The rows come from 5 hidden closed curves, with some noise, and rows from the same curve form a group. Each curve winds through 4 dimensions. The rows are also pushed far along 2 directions, which tell nothing about the answers.
In the rows, 128 means zero.
Known rows, each followed by its group:
[190 140 159  89 151  87 165  68 148  55 166  98 149 133 116 161] => Q
[164 102 186 101 141  76 175  73 103 118 136  90 143 132 136 129] => T
[ 90 146  75 123  99 146  82 202 136 146  81 146 113  93 155 103] => N
[182 128 187 122  93  88 167  51 129  63 151  95 140 120 119 143] => N
[110 130  89 114 160 141 113 145 130 149 134 131 129 104 121 124] => T
[106 132 134 168 106 148 113 142 118 143  97 150 124 154 143 124] => N
[155 123 167 100 133  86 147 111 114 108 112 105 136 139 147 128] => B
[122 135 140 115 108 107 123 151 107 142  77 136 123 123 167 108] => T
[111 128 108  82 141 124 142 123  76 147 100 103 117 105 150 101] => B
[145 123 150 167 134 135 123 119 181 112 171 144 144 151  93 149] => B
[147 130 158 165  84 140 136 110 164  80 158 129 133 159 108 140] => F
[116 150 109 180 133 192  93 146 171  89 157 151 123 191  82 158] => T
[147 126 121 118 121 114 120 130 114 105 122 110 120 131 133 156] => Q
[173 115 153 111 128  75 146  89 149 103 156 107 148  92 124 147] => B
[139  92 142 115 140  91 134 104 111 112 123  74 142 114 137 133] => Q
[ 80 149  60 146 131 172  69 218 124 166  76 169 105 139 150 128] => T
[108 119 155 218 144 193 131  97 163 134 180 161 142 208  78 143] => F
[ 90 155 121 126 132 148  98 188 124 165  77 168 120 142 145  90] => T
[133 118 120 110 166 103 142 103  89 150 111 116 134 120 149 146] => F
[164 149 124  76 137  98 152 113 132 122 141 136 127  92 141 136] => Q
[105 142  80 157 120 155  94 164 116 145  97 155 114 133 148 153] => F
[167 110 186 126 131  89 169  50 102  92 140  88 142 146 124 153] => N
[180 131 145  85 108  65 150  86 124  61 119  80 143  90 154 147] => Q
[169 136 154 101 150 112 158  81 136  99 182 115 131 128  91 145] => N
[149  92 156 114 130  78 146  85 121  93 130  65 151 107 136 131] => Q
[148 121 127 153 126 143 132  92 153  77 177 109 135 148  93 168] => T
[ 99 105  98 102 148 105 115 159 112 170  87 110 139  79 166  98] => Q
[102 150  98 173 109 181  81 200 151 125 107 169 108 184 126 143] => F
[170 103 171  91 134  77 181  61 117 123 170  94 141  88 120 123] => Q
[142 122 106 137 112 134 128 120 137 111 156 118 120 114 117 154] => F
[ 89 165  69 130 108 161  77 212 131 163  83 179 101 108 150 114] => N
[103 127 141 146 102 154 134 121 133 134 129 133 130 132 124  94] => B
[169 105 165 105 167 100 159  66 127  78 177  74 144 149  91 155] => N
[116 136 148 205 110 184 105 152 158 105 135 159 122 232 102 153] => T
[133 117 156 173 151 140 121 135 183 132 169 155 146 172  93 138] => B
[135 157 155 175  98 163 124 118 145 114 141 172 119 175 105 143] => N
[101 117 115 151 113 159 118 167 155 163 143 153 124 128 118 103] => F
[156 124 152 123 141 137 157  63 114  66 170  86 129 168  88 155] => B
[120 114 111 136 124 143 128 144 144 151 152 135 124 116 118 122] => F
[118 125 120  83 136 119 148 112  79 132 106  97 119 110 145 107] => B

New rows. What belongs after each?
[122 123 116  79 115  90 148 136 120 178 108 133 136  36 171  82] => Q
[ 94 124 107 102 100 121 130 146 107 177  90 130 125  54 168  74] => B
[104 112 128 124 131 125 130 136 127 167 120 126 135  97 136  89] => N
[132 127 135 134  91 134 125 150 157 115 140 133 122 130 124 117] => F
[139 141 133  70 164  94 139 114 110 128 117 113 135  95 131 110] => T
[201 122 181  92 128  80 166  78 132  42 164  76 132 161 109 165] => F
[123 125 144 127 141 153 147  96 109 106 146 106 125 175 101 123] => B
[ 99 149 103 169 123 192 105 184 153 180 146 199 103 165 106 126] => Q
[118 134 131 172 106 146 104 156 173 131 134 162 134 140 120 127] => B
[119 122  75  89  92 102 121 164 111 165 100 123 115  30 173 107] => F
[163 123 151  91 102  86 159  72 111  86 133  85 135  86 139 128] => B
[126 108 147 219 111 181 123 125 162 104 167 141 127 228  93 169] => T
[115 109 122  93 155  93 136 146 117 187 111 129 137  77 155  95] => B
[136 113 134  53 130  55 155 128  83 169  77 104 137  51 192  89] => F
[148 127 162  89 156  92 150 104 106 126 120 109 135 129 134 119] => T
[ 78 136 106 162 157 172  96 191 122 184  88 176 121 180 144 118] => F
[161 102 184 124 161  99 167  74 147 114 179 106 155 145 100 134] => B
[125 111 113 110 141 115 137 114 124 148 139 112 136  84 132 119] => T
[110 129  79 113 156 121  96 185 126 176 104 148 121  95 148 131] => B
[161 154 125  69 127  82 133 105 111  80 109  99 131  82 144 135] => T
[166 150 144 125 133 125 130  89 146  50 155 106 133 153  96 162] => T
[138 132  99  78 153  86 116 156  96 139  88 115 121  95 165 140] => B
[148 109 153  97 120  93 170  62 120 116 155  91 142  72 125 110] => B
[141 123  79  92 114 100 127 133 104 132 117 109 113  61 157 147] => F
[149 129 174 166 100 132 140  84 133  84 139 121 135 170 113 147] => N
[100 133 110 138 153 155 104 192 129 162 105 157 117 173 134 122] => F
[ 72 109 111 189 118 173  85 184 159 153 105 144 136 155 128 102] => Q
[ 94 142 137 188 129 177 104 163 142 148 100 174 129 203 132 124] => F
[173 116 159 129 153 110 143  80 135  56 166  83 139 177  97 178] => Q
[ 95 132  83 116 130 143 112 189 107 215 107 174 101  90 148 106] => Q
[138 121 170 197  95 158 129 112 157  85 151 136 134 207 106 152] => T
[131 132 110  98  79  95 126 150 117 133  88 123 121  64 178 111] => F
[135 119 117 101  92  82 132 140  92 142  72 110 122  75 191 122] => T
[106 125 118 122 112 135 116 151 152 137 130 128 131  95 126  90] => N
[179 123 188 136  92  98 164  58 157  54 169  96 146 135 109 146] => Q
[137 109 102  90 129  97 143 126 111 147 136 107 124  67 144 128] => F
[131 160 102  64 124  91 113 145 104 118  77 118 123  62 164 112] => T
[120 130 168 208 118 167 107 154 201 120 157 175 143 207  92 133] => B
[150 157 127  53 133  76 132 117 104 107  89 106 131  64 155 110] => T
[109 136  98 103  91 114 108 167 128 143  88 127 125  58 164  88] => N
[118 125  98  93 109  95 125 138 117 163 102 124 130  31 167  99] => B
[150 106 162 133 115  95 140  86 146  77 136  80 155 125 128 131] => Q
[ 81 118 133 180 135 176 111 179 139 187 114 172 124 184 126 102] => T
[ 97 116 146 171 129 168 124 134 160 150 152 147 138 156  98 100] => N
